There are 5 ways to turn a row about zero (a turn may also mirror it). The second row of each pair is the first, turned, with some noise. The first 35 pairs use one turn. New pairs use 2 turns, one after the other, and a turn may come again.
In the rows, zero is written as 128.
Known pairs, each followed by its turns in order:
[103 172 113 174 112 141]
[128 117  83  78 137 159]
J_758

[144 123 137 147 118 103]
[115 141  94 123 126 129]
J_290

[ 92  91 122 159 129 171]
[111 148  91 104  74 118]
J_121

[163  93  85  91 122 149]
[169 147 130  83 100 162]
J_206

[110 170 152 138 121 142]
[114  86 115 113 148 133]
J_758

[141 135  90 168 158  92]
[141 125  64 135 107  92]
J_206

[139 167 111 124  87  83]
[ 62 128 104 130 109 105]
J_216

[128 172 143  85 144 139]
[138 104 134 132 124  65]
J_216

[170 155  79  86 159 133]
[102  84 160  75 131  92]
J_216

[180  82 157 100 118  88]
[166 127 194 156 113  93]
J_758

[169  84  98  78 131 122]
[ 99 138 163  90 189 117]
J_216

[164 123  88 112  77 149]
[142 145 106 105  91  76]
J_758

[118 129 124 128 142 163]
[130 116 159 141 121 137]
J_290

[151 122  87 123 157 104]
[162 143  89 108 118 121]
J_206

[ 77 107  99  96  91  86]
[ 78 146  98  75 152 161]
J_206

[143 178 102 131 102 179]
[165 162 154 145 115 177]
J_290

[ 91  83 107  95 160 153]
[157 150 199 119 147 137]
J_216

[ 87 137 141  84 116 173]
[113 167 189 113 153 146]
J_206

[102 167 138  82 166 129]
[ 61 112 139 141 135 136]
J_758

[107 128 111 156  77 109]
[109 158 144 130 127  73]
J_121

[122 127 156  80  91 155]
[141 128 147 126 197 145]
J_290

[121 124 176 130 152 172]
[136 113 134  91  87 163]
J_121

[130  82  95  81 170 115]
[131 157 182  76 153 118]
J_216

[ 96 107 107 139 162 123]
[137 142  75 107 133 123]
J_121

[159 154  87 148 176 114]
[172 142  89 130 110  76]
J_206

[158 172 158 134 175 112]
[150  98  87  90 107  90]
J_216

[122 101 132 156  93 102]
[ 92 130 131 117 128  89]
J_121

[134 150 177 110 155 123]
[108  94 163 139 161 123]
J_758

[ 85 115 164 158 130  80]
[ 95  80  86  85 122 129]
J_290

[164  96 107 137 120 148]
[154 122 134 118  84 152]
J_206

[136 145  79 161 155 167]
[113 174  93  91 157 131]
J_758

[142 109  76  99 164 117]
[136 125  74 165 165 148]
J_121

[ 89 177 120  90  93  78]
[188 114 102  69 144 130]
J_290

[149 137  84 103 171 131]
[155 147 159 140  98  84]
J_290

[152 105  76 118 179 102]
[143 106  68 161 164 133]
J_121

New pairs, each followed by its turns in order:
[ 86 176  95 105 177 130]
[102 172  76 159 167 108]
J_216 J_216

[126 134 123  90 169  80]
[161 140 115  77 151 109]
J_216 J_290

[134 159 116  86 120 150]
[107  98 170 139 133 108]
J_206 J_758

[153 113 113 114  80 180]
[141 123 134 191  99  86]
J_290 J_206

[159 141  82  96 167 106]
[145 108 133  69 148 167]
J_758 J_290

[165  82 103 135 171 157]
[197 118 154 113 155 115]
J_758 J_121

[161 177 174 148 118 120]
[127 163 175  98 150  91]
J_290 J_206

[168 165 112 176 111 149]
[ 78 138 165 150 103  97]
J_758 J_758

[178 121 117 117 134 148]
[110 113 114 122  86  96]
J_121 J_121

[130 146 165 115 140 152]
[130 142 159 145 165 130]
J_290 J_206

[125 129 163 133  99 152]
[109 132 121 147  85 130]
J_216 J_290

[101 137 120  78  97 176]
[110 102  96 191 135 129]
J_216 J_206

[161  87 121 161 124 148]
[173 101 113 114 132  91]
J_758 J_206

[ 95 127 117 115 178 112]
[190 136 125 136 144 112]
J_206 J_121

[ 77 170 140 114 136 117]
[122 102 137  74  91 108]
J_206 J_290

[132 163 169 135 166 114]
[149 159 166 118 148 166]
J_206 J_758

[106 117 156 179 160 172]
[ 91 165 136  83  80 133]
J_290 J_121

[ 97  93 116 163 179 141]
[150  59 136 125  95 135]
J_758 J_216

[101 140 157 113  88 119]
[111 107 107 174 144 114]
J_758 J_290

[115 133 111 156 166 101]
[118 132  91 107 111  92]
J_206 J_206

[114 170 145 147 168 172]
[108 151  94 175 158 112]
J_216 J_290

[140 131 169 110  81 175]
[ 93 136 121 133 199 139]
J_290 J_758

[119 119 170 177 128  92]
[ 88 160 168 156 145 122]
J_758 J_290

[131 110 134 171 106 155]
[140 125 104 139  76 125]
J_216 J_121

[169 131 120 105 160  96]
[ 90 147 107 115  98  91]
J_290 J_216

[ 78 129 118  77 153 170]
[164 111 172 173 158 107]
J_290 J_758

[161 142 142 167 147  91]
[121 125  87 166 100 101]
J_206 J_290

[166 166 169 130 131 110]
[ 90 109 136 107 166  90]
J_758 J_290

[116 120 116 165 152 135]
[113 142 127 167 135 153]
J_290 J_216

[140  93 103 114 161 134]
[112 111 134 139 142  74]
J_758 J_206

[ 95  88 152 174 116 155]
[124 162 141  98  75  96]
J_206 J_121

[137 116 139  77 167 166]
[128 149 117 150  61 146]
J_121 J_121

[116 119 146  79 122 140]
[105 117 135 137 174 112]
J_206 J_758

[162 138 139  94 156 131]
[111 108 110 134 171 145]
J_216 J_121

[ 89 171 111 105 156  94]
[144 163 118 138 184  92]
J_290 J_290

[121 126 100  81 102  94]
[139 156 119 149  78  98]
J_216 J_216

[167 162  80 120 131 175]
[ 86 144  83 134 156  78]
J_206 J_216

[178  95 179 133 119 145]
[ 70 136 129 178 146 143]
J_206 J_290

[ 97 106 116 148  82 113]
[ 91 131 158 144 114  91]
J_216 J_206

[ 97 119 168 168 108 108]
[119 152  90  93 101 103]
J_206 J_121

[159 164 164 165 154 116]
[110  83  99 123 140  74]
J_206 J_121

[134 164 145 108 128 126]
[127 117 141 138 165 110]
J_121 J_758

[165 114 121 146 125 178]
[156 160 129 158 104 159]
J_216 J_206

[ 97 104 149 178 158 107]
[146 108 178  89  99 102]
J_216 J_206

[121 132 168 135 135 122]
[122 135 113 167 119 134]
J_206 J_206

[162 129 175 122 146 166]
[149 116  66 117 155 152]
J_206 J_216

[116 155 127  97  99 177]
[135  83  99  99 157 106]
J_121 J_758

[140  83  88 111 175 126]
[162 137 170 139 182 143]
J_216 J_206

[171  87 160 127 153 124]
[138 112 179 111 173 140]
J_758 J_758

[ 77  93 143 145 138 176]
[167 125  80 159 102 101]
J_758 J_121

[100 158 174 124 107 179]
[112 125  86 101 130 194]
J_216 J_216

[118 159 111 124 173 143]
[111 125  95 104  96 105]
J_206 J_216

